Each cloud of rows lies close to a flat space through zero, with a little noise off it, and is much wider in some directions of that space than in others. After each cloud: how many dimensions does that space have?

[[-15  39  -4  19 -26  -9 -15 -34 -25  13 -50  24  21]
 [-34  26  23  10 -12  19  39  15 -11   6  22   0  11]
 [-21  -4  -2 -30   8 -21  -7 -70  38  36  35 -46  35]
 [ 17  32 -30 -12  23 -14 -29 -30  -6  39   2 -28  17]
 [ -8 -32  34  28 -13   4  28  68   0 -63 -14  19 -46]
 [ -2 -16 -17  -7   1 -49 -46 -74  32  45 -21 -30  33]
 [ 20 -38  24 -10 -21  16  -9  23  46 -14  38  39 -19]
 [ -7  43  10 -18  16  22   8 -10  12  35  58 -14  24]
 [-13 -13   8   9 -25  17  34  36 -15 -22 -11  29 -23]
 [ -7 -39  13   5 -41  -4   2  -8  11 -43 -29  39 -18]
 [-23  37   6   7  -2  -5   2 -28 -15   6 -20  -7  18]
 [-27 -20  -1 -37  33 -19  11 -40  53  60  31 -58  15]
 [  7  18 -31   0 -24  -4  -5 -28 -39 -14 -40  17   0]
 [ -7 -58  -5   6 -36 -52 -34 -48  44  19 -44   4   4]
 [ -7  48   2  -2 -10   6  -7 -32 -11  -1   5   4  16]
 [-11  27  32  37  -8  -6  -4  38  -3 -14 -41  29 -23]
 [-32  16 -24 -12  17 -51 -16 -88   6  43 -40 -62  31]
 [-45  23  52   4 -16  58  54  27   7  37  62  30  42]
 [-14  44   1 -11 -13   6  15 -10   6  35  63 -24  18]]
 -> 9

[[  0   4  52 -14  16  59  53  19  12  11   3  18  -9]
 [ 47   3 -17  22  -3  10 -53  13  48  11  -3   9  56]
 [  3 -56 -37 -10 -36  -1 -59 -18 -37  12 -16  13   7]
 [-43 -25 -46 -30 -18  18  18 -21  36 -58  20 -49 -30]
 [ 44 -13 -57  15  -3  16   0 -58  46 -72  23  18 -56]
 [  9  36  20  13  36 -23 -14 -31 -11  40  -5  -2  12]
 [-17  47  -5   4  -4  -5 -33  17 -14   1 -47  -4  58]
 [ -5   0  76  43  48  14  60  22  39  -4   6  13  -8]
 [  5   8 -74 -21  27 -26 -32 -62  57 -21 -17 -20  32]
 [ 30  10 -15  26 -29 -54 -67 -28 -31   1   3 -39  29]
 [-36 -11   9  -5  21  16  39 -35  -9   3 -14   1 -41]
 [ -5  20   5   6  -9  43 -25  10   8 -53   2   7  17]
 [-10 -24  19 -54  -5  30  -4   9 -36   9  18  23   1]
 [  2  -4  15  38 -35  -3  14  -6 -38  11  21 -28 -64]
 [  1  14 -53 -32  -6  -6  26  -5  13   1 -44   9   2]
 [-28  10 -37  51  13  32 -52  15  25  15  -4  39 -11]
 [-25   1  34  54  15 -44  44 -56  11 -12  -1 -86 -33]
 [ 24  -1 -19  46 -12  -3 -33 -63   8  30   0 -46 -23]
 [ 16  18 -10 -39  13 -12 -74 -17  -6 -37  31   3  57]]
 -> 11

[[ 41  40   0  16   6   0  12 -17 -22  11 -14 -42   3]
 [ 10   9 -31  12 -19  36 -21   4 -27  12  -8 -22 -38]
 [-29 -11 -34 -17  -4  27 -42  28  -2   3  17 -31 -23]
 [ 20  16 -16   7  -8  45   6   2   8   0   1 -16 -18]
 [-33 -23  -2 -38  24 -29 -21   8 -25   8  19  -4   8]
 [ 26  -8  49   9   0 -24  16 -10  -8   2  11  25   6]
 [ -4   3 -15  -5   7 -20   3 -18 -39   9 -22  10 -13]
 [ 20  22 -33  16 -16  50 -27  14 -11  10  -7 -52 -55]
 [ 22  30 -19   3   3  18   6  -8 -16   9  -8 -36   1]
 [ 21  27 -35  10 -10  48  22 -15  -7   4 -10  -2   1]
 [  6 -22  32  -3  -8  27 -19  28  40 -15  29  -2 -47]
 [  3  24 -39   4  -4  35   0   1  -2   5  -7 -27   4]
 [-22  -7 -49  -4 -21  69 -31  33  27  -6  13 -20 -32]
 [  4  18 -25   0   1  25   9  -6   5  -1  -9 -12  -4]
 [  0   2 -11   6 -17  52  -2  22  50 -16  14  -9  -5]
 [ -3  -4   1   4  -2 -11  -6  -3 -10   2 -11   7 -21]
 [  0  -1  18 -25  27 -13  30 -15  21 -15   3  16   5]
 [ 40  16  23  25 -12   3  34 -24  -9   2 -13  25  10]
 [-41 -36  24 -29  21 -48  -3   5  13 -11  15  33  28]]
 -> 7

[[ -7 -15   6   1  -6  -4  11  -3  -9  19   4  -8  16]
 [ 16 -20  14  28 -25 -36   7   7  -4  19   7  21 -18]
 [ 16  19  -8  -7   4  -7   0 -12   4  -4   1 -10  -5]
 [-13  25 -67  -6  -8  49 -36  41  28 -23   5  -5  25]
 [ 15 -18 -16  36 -46 -27  -8  34   6  26  14  24  -6]
 [ 21 -13  25  15 -16 -39  15 -12 -13  20   3   8 -19]
 [-19  -3 -22  -4  -4  27  -9  16   4   3   5  -7  26]
 [  1  20 -40  -4  -7  21 -19  21  16 -11   5  -4  10]
 [-12 -24  27  11  -2  -8   5   2  -7   2  -5  19 -11]
 [  1  13  14 -15  25   3   3 -20  -1 -21  -9  -4 -15]
 [-27 -19  -9  -1  -3  28  -8  19   0   2   0   3  24]
 [  6  28 -15 -23  18  16  -4 -11   6 -18  -2 -21   4]
 [  5  19 -17  -7   4   9  -6  -1   7  -7   0 -11   5]
 [-11   7 -48   1 -17  31 -22  34  16  -1   6  -3  29]
 [-22   6 -34 -12   1  40 -13  18   5  -4   4 -14  35]
 [ 19  -4  40  -4  10 -34  24 -35 -15  10  -3  -6 -22]
 [ -1   6  11 -10  15   2   3 -13  -3  -8  -4  -6  -3]
 [ -4  14 -26  -4   2  21 -15  15  10 -11   1  -2  10]
 [ -6  14 -30  -7   2  23 -14  15   9 -10   4  -8  16]]
 -> 4

[[-20 -61 -44   7  36 -51  60  36 -67  23 -18  10 -42]
 [  0 -30  28   2  24  17  36 -12 -17  -1 -30  -3 -12]
 [ 39  31  28   3 -16  27 -34 -42  17 -26   9  10  24]
 [ 32 -45  -3 -34  38   7  28 -30 -10   3 -16  28 -11]
 [ 15  -5  41 -29   6  52 -10 -32  53 -11 -21   7   9]
 [ 31 -23   9  22  10  -4   8 -13 -39 -19 -16  23  -9]
 [-41   8  -2   2  -7  -5   0  38  38  21  11 -17   5]
 [ 25  55  46  39 -39  29 -51 -23  19 -37  10  -6  32]
 [ 37  -1   9  34   3 -11  -2 -15 -38 -19   9  21   5]
 [ 44  25  73  68 -10  24 -19 -21   7 -35  14  20  36]
 [-19 -54 -79 -16  34 -69  52  37 -61  39   8  11 -35]
 [-37  66   3   3 -50  14 -57  27  70   1  24 -34  26]
 [ 47 -48 -11   7  35 -21  35 -29 -71  -8  -9  35 -18]
 [-13 -19 -41   9   7 -43  20  26 -49  11   0  -1 -22]
 [-18 -79 -10 -12  55 -16  84  13 -58  23 -43   3 -45]
 [-65  72 -16   4 -39 -17 -25  50  65  39  63 -52  37]
 [ 17   5  -2  29  -5 -13   1  -5 -39 -12   4   7  -2]
 [ -8 -35 -23 -41  22   1  21  -3  -5  13 -23   3 -25]
 [-20  75  52  28 -58  43 -70  10  81 -25   8 -27  34]]
 -> 6

[[-23   0 -11  -4  -5  -8 -12 -15  -3  16   3 -12   0]
 [  5 -11  33  16 -26   7  -2   9 -13   1   7  14  24]
 [-11   5   7  13 -12 -11 -13  -5   3  17   7  -2   0]
 [  5 -17 -25 -20  19  12  12  -2 -11 -19  -5  -6   6]
 [ 18 -30 -14  -5   9  26  11  13 -25  -3  10 -27  29]
 [ -6  -5   3 -11  -7  10   1   1 -10   8   4 -13   7]
 [ 17   9   9   2  18  19  15  10   2   6  -4   1  -9]
 [-11  13   3  17 -11 -22  -8   3  17  12   4   0 -14]
 [ 14 -16  -7  -5   9  18   4   2 -15  -7   2  -9  15]
 [  6   0  -1 -18  15  23  14   6  -8   2  -5  -9  -3]
 [-15 -17   4  -3  -3  22   2 -10 -25  15   5  -5  21]
 [-13  11  -3   9 -19 -33  -7  11  23  -7   2   3 -17]
 [  9  31  21  11  -3 -14 -12   1  25  14  -2   5 -25]
 [ -1  30  61  32 -27  -7   1  20  19  22   1  28 -16]
 [ 22   4  10  -3   9  14   8  10  -1  -4  -3   2  -1]
 [  2   9  20   0 -10   1   8  12   6  -3  -4  12  -7]
 [ 12   4  40  21 -16  16   2  20  -6  26  11  -4  10]
 [  5   0   0  -3   3   8   0   0  -5   7   2  -9   3]
 [-16  15  -2   2   1  -9  -3  -4  11  18  -1  -4 -18]]
 -> 7

[[  5  33  66 -17 -54 -37 -48 -79   5  47  18  17   1]
 [ 17  21 -35  -1  31   9  -2  -1  22 -12 -24  -8  69]
 [ 12  -1 -21  -2  33   6  24  31   6 -12  -5  -9  17]
 [  1   6 -41   9  11  14   5   9  19 -25 -27  -3  49]
 [-16 -10  52  -1 -42 -11 -15 -22 -14  20  26  19 -65]
 [-17 -17  17   6 -22   2   0   4 -16  -2  12  12 -58]
 [-26 -29   9  19 -32   8   3   6 -20 -14  13  11 -53]
 [ -6 -23  -2   9  11   6  24  38 -19  -7   8  -8 -44]
 [ -2  -8 -17  -1  17   7  10  22  -2  -9   3  -6  -3]
 [ -2 -11  63 -12 -15 -22  -8 -13 -20  30  36   4 -69]
 [  2 -14   2  -4   8   2  14  20 -13   1  15  -3 -28]
 [  6  19 -18  -2   4   0 -16 -17  16  -5 -19  -2  52]
 [ 14   8  30 -14  22 -15  14   8  -1  25  25 -11 -11]
 [-17   0  60   4 -62 -20 -36 -49 -10  21  21  18 -51]
 [  3   4  30 -10  -5 -12  -8 -18  -5  25  14   3 -11]
 [  6  -5 -14   2  31  10  20  36  -5  -6   5 -13  -5]
 [  6  -1 -27  -4  34  12  17  36   4 -13  -8 -10  25]
 [  3   3 -45   6  22  14   7  12  12 -23 -26 -10  39]
 [ 19   2  18 -20  24  -8   4   8   5  18  16  -5   1]]
 -> 3

[[-32 -20 -26  18   4  -2   5  17   2  14 -17   7  18]
 [ -7 -12   3 -10 -29 -18 -34   3  51  18 -15  11  21]
 [ -2   6 -18   1 -21 -17   7  23  -6 -15 -11  21  13]
 [-14 -22   0  22  32  18  12 -12 -12  17   0 -23 -10]
 [-16  -4  13   5   1  -5  -6   6  17  16   1  23   9]
 [ 20   7   4   7 -11  -9   8  -3  -4 -22   0   3  -6]
 [ -6   2  12  -4  11   9   0  -4   2   9   6   1  -5]
 [-12  -5  15  10  -1  -8   7  16   6  12 -10  27   8]
 [ 34   5  -4   6   0  -5  13  -4 -55 -13  22 -12 -12]
 [  6  39  48 -15  56  42  34 -14 -53  -1  49   8 -40]
 [ 28 -14 -30   8 -32 -27 -10   3 -13 -14  -8 -16  10]
 [-15 -21 -17  20 -15 -17  -6   9  24   3 -21   7  18]
 [-16   6  34 -20   3   1 -18   9  16  37  15  35  11]
 [-30 -12  21  14  18   8   9   7  20  24 -13  19   2]
 [  8 -11 -27   0 -22 -15  -8   9  -4  -4 -15 -10  10]
 [  0 -17  -2   8   4   2   1  -1  -1  12 -12 -16  -1]
 [ -1  -3   4  10  29  18  16 -12 -27   3  13 -16 -16]
 [-20  -1 -13   1  -6  -1   6  14  22  -8 -23  10   8]
 [  0 -21 -25  12 -18 -17   8  21  -7   1 -33  -6  11]]
 -> 7

[[-18  -9   7  -5 -34  16  -5 -14   5  -4 -23  23  12]
 [ 19  15   5   9  -8   6   7  -2  -8  -7  -1 -18   5]
 [ 16  29   6  28  17   3  -6 -16 -10  33  15 -16  -7]
 [ 15 -20  -1  -9  -9  -7   6  15 -18 -35   2 -10  12]
 [  3 -58  14 -44 -18   2 -14  -2   3  35  -5  15  29]
 [ 28 -20  19  -6  -3  -4   0  -6 -28   5   4 -25  14]
 [-26  23 -14  21   7   1  -7 -13  -5   3   2  20 -13]
 [ 13 -19  14   1  -6  -4  -8   2  -6 -19  -5  -8   5]
 [ 19  -6  -2 -15 -25  14  12  10  -7 -15   1  -6  26]
 [ 18  -7   7   6   2   4 -16  -2   5  10  13  -5  11]
 [-40  10 -33  -5   9  -9   9  12   8 -31  -2  28 -19]
 [  8  45 -13  29  26  -6   8  11  10  -9  14 -20 -24]
 [-31  14 -17  23   0  10 -19 -11  12  -3  13  44   0]
 [ 18   3  12  -2  10  -8   8  10  14   2  -6 -30 -13]
 [  2  19 -15  21  28  -4 -11   7  11   1  26   3 -14]
 [  5 -23   8 -20 -14   2   3   0  -9   7  -7  -2  12]
 [ 22 -12   3   7   0  -2  -9   4 -11 -14  15 -11  13]
 [-15  -2  11 -10  20 -15  10 -10 -12  36 -18 -12 -21]
 [  4  -9  -5 -18  -5  -2  10  11  -2  -7   0  -2   6]]
 -> 7

[[ 28 -18  -6  41 -21   5 -22  26 -30 -16 -37  29  39]
 [ -3  11  17 -27   5 -10  20 -11  34   5  16 -14  -2]
 [ 24  -4 -13   5 -18   1  30 -14 -19  -9   0 -13 -14]
 [  9 -27 -29  38  11   6  -9 -32  -7  12  31   0   3]
 [ 13  -2   6   7  -9  -2   2  18  -6   2 -21  11   8]
 [-11  31   5 -71  35 -42  -2   4  19  10 -22  22  15]
 [ -5   7   8  -4   2   2 -10  -7  -2 -17  16  -9 -16]
 [-33 -16  48  20   2  13 -23  42  16  24 -22  15   5]
 [ -4  20  -3 -20  -5   1  16 -19  26 -25   8 -19  21]
 [-15  -6  40  22 -17  23  -5  13  28  -4   9 -13   3]
 [ 20 -23 -20  33 -13  19   3  -4  11  21  31 -18 -11]
 [ 28  26 -41 -38   2 -15 -26  17  18   4  25   0   1]
 [  3 -32  31  30 -17   5  64 -19 -37   9 -29  -8 -29]
 [ 18  12 -22  -6  -8   0   1 -11   7 -19   2  -3  30]
 [  3 -21  61  39 -22   7 -25  54   9   6 -26  19   7]
 [ 23  -9 -42  21 -15  14  23 -30 -23  -8  23 -24 -19]
 [-36  -1  74   1  25  -9 -10 -16  -8 -23  15   1 -35]
 [-27  10  27   6 -20  21   5  21  -1 -29 -33  -6  15]
 [-47  -7  90  -8  21 -19  17  17   2  15 -57  30   4]]
 -> 8

[[  0 -13 -27  -6   3  -4   1  13   2 -17   1  -2   1]
 [ -3  16  33   0  -8  12   4 -11   3  13   5   1   4]
 [ -1   3   6   0  -1   1   1  -5   1   1  -2  -1   0]
 [ -9  -4 -17  -4   3   1  -8  18  -4   0  10   8  -4]
 [ -8 -12 -30  -4   8  -8  -7  14  -7 -10  -1   5  -7]
 [ -6  10   6   9   2   3 -17  15 -11  29   9  16  -2]
 [  9   4   5   5 -10  13   3  21  10  12  15   2  14]
 [  4   0   0   0   1  -3   2  -7  -1  -3  -6  -3  -1]
 [ 16   0   3   1 -17  18   9  28  19   8  22  -3  23]
 [-17  28  63  -8 -17  23   8 -29   7  11  12   2  -3]
 [ -5   7  22  -6  -2   3   9 -27   3  -8  -6  -7  -4]
 [ -2 -21 -41  -8  15 -19   0  -2  -7 -30 -15  -6 -12]
 [ 10 -19 -43   2   7 -11  -3  27   0  -9  -1  -1   2]
 [ -3   7  20  -3  -3   2   6 -22   1  -4  -6  -5  -2]
 [ -1  12  20   5  -8  11  -3   6   1  21  10   7   5]
 [-11  10  16  -3  -2   6  -3  -6  -3   6   5   6  -4]
 [ -3  -4  -6  -8   1  -1   3  -4   1 -13  -2  -2  -3]
 [  1 -16 -31  -1  12 -18  -2  -3  -6 -19 -16  -4  -8]
 [  9  -3  -7   6   1  -3   0   7   1   4  -4  -2   5]]
 -> 4

[[ 20  -4   0  -4  23 -14  11  16  26   9  18  63  24]
 [ 53 -38 -29  25 -33   4 -51 -11  21 -19   0 -50   2]
 [ 29 -19  32   7  22   2  -5  13  34  -3  11  30 -17]
 [  5   1   1 -33  59 -13   2 -17  14 -13 -12  28  15]
 [-14   9  -6  -9   9 -20   6   1   1  -7 -13  11  21]
 [-29 -13 -20  12 -17   8  45  -6  11   5  -1  11 -13]
 [ -7   6  24 -13  31 -16 -20  23 -45 -25  22  14  10]
 [-22  13   9   5  -4  -4  23  31 -24  14  26  35  13]
 [-14  -4  19  13  -1 -11  11  20   0  -9   7  18 -11]
 [-12 -17 -19  28   0 -30  -5  13   5 -31   9   9   9]
 [-39 -10  17 -29 -10  50  69 -16 -23  22 -18  -5 -47]
 [ 46 -49 -34 -36  73  -9 -14 -17  24 -26  13  54  36]
 [-52  44  20 -25   4 -16  24  14 -48   6 -16   4  12]
 [  1  -3   1  31 -19  17  -9  18 -25  11  47  -4 -11]
 [ 32  14  27  29   6 -14 -65   1  13 -14   8 -38 -13]
 [ -1 -36  15 -55  38  37  43 -33   9  -6 -32  15 -27]
 [-49  38  34 -59   3   1  59  -8 -11  18 -60  10  -2]
 [ 18 -16 -53  53  -8   0 -14 -24  45   6  26  -8  -2]
 [-10  -7   5  27 -30  -4  -1  23 -15  -7  16  -8 -14]]
 -> 8

[[-10  38 -13 -26  20  39  32 -35 -71   8  -6  -3  60]
 [-25  17  10   9  10 -15  27  36  16 -12  -5   0  29]
 [ -1 -21 -15  12  -9  33   0 -37 -32 -14  42   8  -1]
 [  9  -2  -3  -2 -10   1   3  -5   8  -7  11  -6  -1]
 [ -4 -35  11   2  35 -39 -11  -3  24   6   0  -4 -57]
 [  1  19 -22  10 -41  27 -29  -3 -10  16  -3  22 -19]
 [  8   3   9 -37  24 -21  43  -3  -9 -11 -20 -24  26]
 [-23  12 -14  20  -7   8 -20   5  -4  14   2  22 -26]
 [-19 -35  15 -25   4  15  38  16 -62 -54 -11  11  47]
 [-15 -26   6  21  -2 -33   1  30  45 -19  14   6 -39]
 [ 11  -2   4  -4   4 -14 -11   2  18  11 -13  -5 -18]
 [  7   4 -19  18 -20  39 -12 -38 -21   4  39   9   2]
 [-17   4   9  23 -15  17 -21  27  -2  -2  -3  20  24]
 [ 16 -25   3   4 -15 -10  13  -2  26 -26  28  -9  -7]
 [  8  16  11 -12  20  28  -2 -20 -39  11  -5  -9  61]
 [  6  29  12  -5  15 -33   5  26  44  19 -28 -15  13]
 [ 21  -1   1  -4   9  13 -12 -28  -8  15   8 -10  10]
 [ -8  46 -19   4   3 -12   6   2  21  30  -9  -4 -15]
 [-25  16  -6 -17  21 -27  33  18  -4   1 -27  -1 -13]]
 -> 7

[[-16  -2  13 -14  14   8 -11  -1 -30  21 -10  -8  -7]
 [ 24  -5  -4   6 -22 -63  18  -7  37 -39  13   0  43]
 [  0 -10  21  -9  11  -3 -14   7 -25   5 -15   5   0]
 [ 12   3  -8 -12  -8 -28   3  -7   8 -18  -2 -17   9]
 [-39   3  17  -5  24  34 -10   2 -36  53   0   2 -15]
 [-24  -2   3 -13   1  12   7 -27 -28  25 -13 -13  11]
 [-16 -17  -7   5  -2  25  18 -11 -18  16   0  19   0]
 [  8 -10  -4   6  -5 -17  11  10  11 -11  13  14   5]
 [ -5  20 -36 -30 -12  18  11 -27  -8   0  -1 -43 -24]
 [-16   6   5   3   4  30  -6 -16 -13  19 -15  -6  -1]
 [ -5   4 -47   2 -26  -6  47 -26  26  -5  27  -8  13]
 [ 12  -4  33  26   4 -21 -19  18  23 -12  -6  20  28]
 [-16  18  10 -20   8  -7 -15 -12 -17  19 -10 -31   3]
 [-11  -4   5 -13   1  -5   4 -16 -20  10  -8  -8   7]
 [-11  -8  25  24  14 -19  -3  30   7  18  22  33  12]
 [ -6   8   0  10   2 -13   6   9  18   5  18   4   7]
 [-18   8   4 -17   6  -2  -2 -11 -19  20  -4 -19  -1]
 [ -8   9 -17  23   0  17  13  14  25  11  26  15 -11]
 [-25  -1  -7 -41  -2   4  10 -45 -49  22 -23 -36   4]]
 -> 6

[[-34 -19  -8  -3 -13  10   9  23  -9  10  31  -8 -11]
 [  2   4   4 -10  10  -7   1  -5  -8  19  -1   2  12]
 [-36 -25 -10  -2 -15  14  13  30  -4   6  32  -6 -15]
 [ -4 -23  28  14   3  25 -23 -16  23 -52  -1  -5 -40]
 [  2  -5  -2  -3   1  -2  -9  -3   7 -11  -6  -2  -4]
 [  5 -13  11 -30  12  -1  17 -11  11   7  -6  -7   5]
 [ 16 -10  19 -18  14  -1  -6 -26  21 -19 -20  -7  -6]
 [ -8 -17   3  -5  -1   6  -6   0  11 -18   4  -7 -17]
 [ 29  16   9   8   0  -2   7 -18  10 -20 -25  -1   4]
 [ -6  -9   9   0   6  12   4   2   3   5   9   7  -5]
 [  2   5 -21   9   3 -23 -58  -5   0 -21 -15   0  -9]
 [ 21  -9 -10  13  14  -6 -63 -11  37 -44 -32  18 -18]
 [ -1 -12   3   5  20   1 -44  -3  13  -6  -5  20 -11]
 [ 32   8   2  -5   2   0  12 -13  25 -19 -29   3   8]
 [ 28   6  14  -6  13  -2  -3 -24  16 -13 -26   3   5]
 [ -6   8  -6  44   4  -2 -72   1  -5 -26   0  19 -25]
 [ -6 -10  -6  -6  -9   0   1   2   8 -18   0 -14 -11]
 [ -6  -5  -5  12  -1   8 -14  10   6  -6   6  12  -9]
 [-12  -4  12 -17  20  -1   3  -2 -14  44  13  10  15]]
 -> 6

[[-13 -12  13 -25  45  40 -37 -12 -25  13  10 -32  13]
 [-26 -30  39  17  -6   9   0   3  10 -45  13  -2 -31]
 [ 26  46 -48   6  -4 -36  29 -12   8  26 -39   6  -8]
 [ 25  22 -30  21 -26 -32  28   6  -4  16 -13  39  17]
 [-31 -47  60  16 -19   8  -3   4  14 -59  28   0 -21]
 [ -9 -22 -10 -30  16  28 -41  25  17  25  15 -24  -1]
 [-35 -71  57  38 -18  43 -20  33 -14 -50  59  32  11]
 [-27 -47  40 -18   9  40 -42  12  -9 -13  39 -12  15]
 [ 18  31 -51 -10  52  23 -23  -1 -32  62 -20 -15  21]
 [-23 -24  30   4  20  26 -17  -4  -6 -22  12 -19 -16]
 [-29 -46  54  46 -14  19   5   7 -16 -58  33  24  -9]
 [ -8  -6  18  22 -22 -16  23   3  19 -28   0  12 -22]
 [ 23  33 -37   7 -17 -38  32  -2  30   8 -34   5 -28]
 [ 13  20 -18 -29  21   5 -17 -14 -29  37  -7 -12  39]
 [ 12  39 -26 -17  49  11 -11 -27 -43  38 -22 -21  23]
 [ 22  58 -36 -41  32 -24   0 -43 -20  42 -44 -37  14]
 [-28  -2  25  -7  21  -1  -1 -30  19 -33 -18 -49 -50]
 [ -3  -8 -10   6  -8   0   6  19  34  -4  -6   2 -30]
 [ 16   9 -22  28  -5  -5  18  10 -10  10  -3  31   9]]
 -> 5
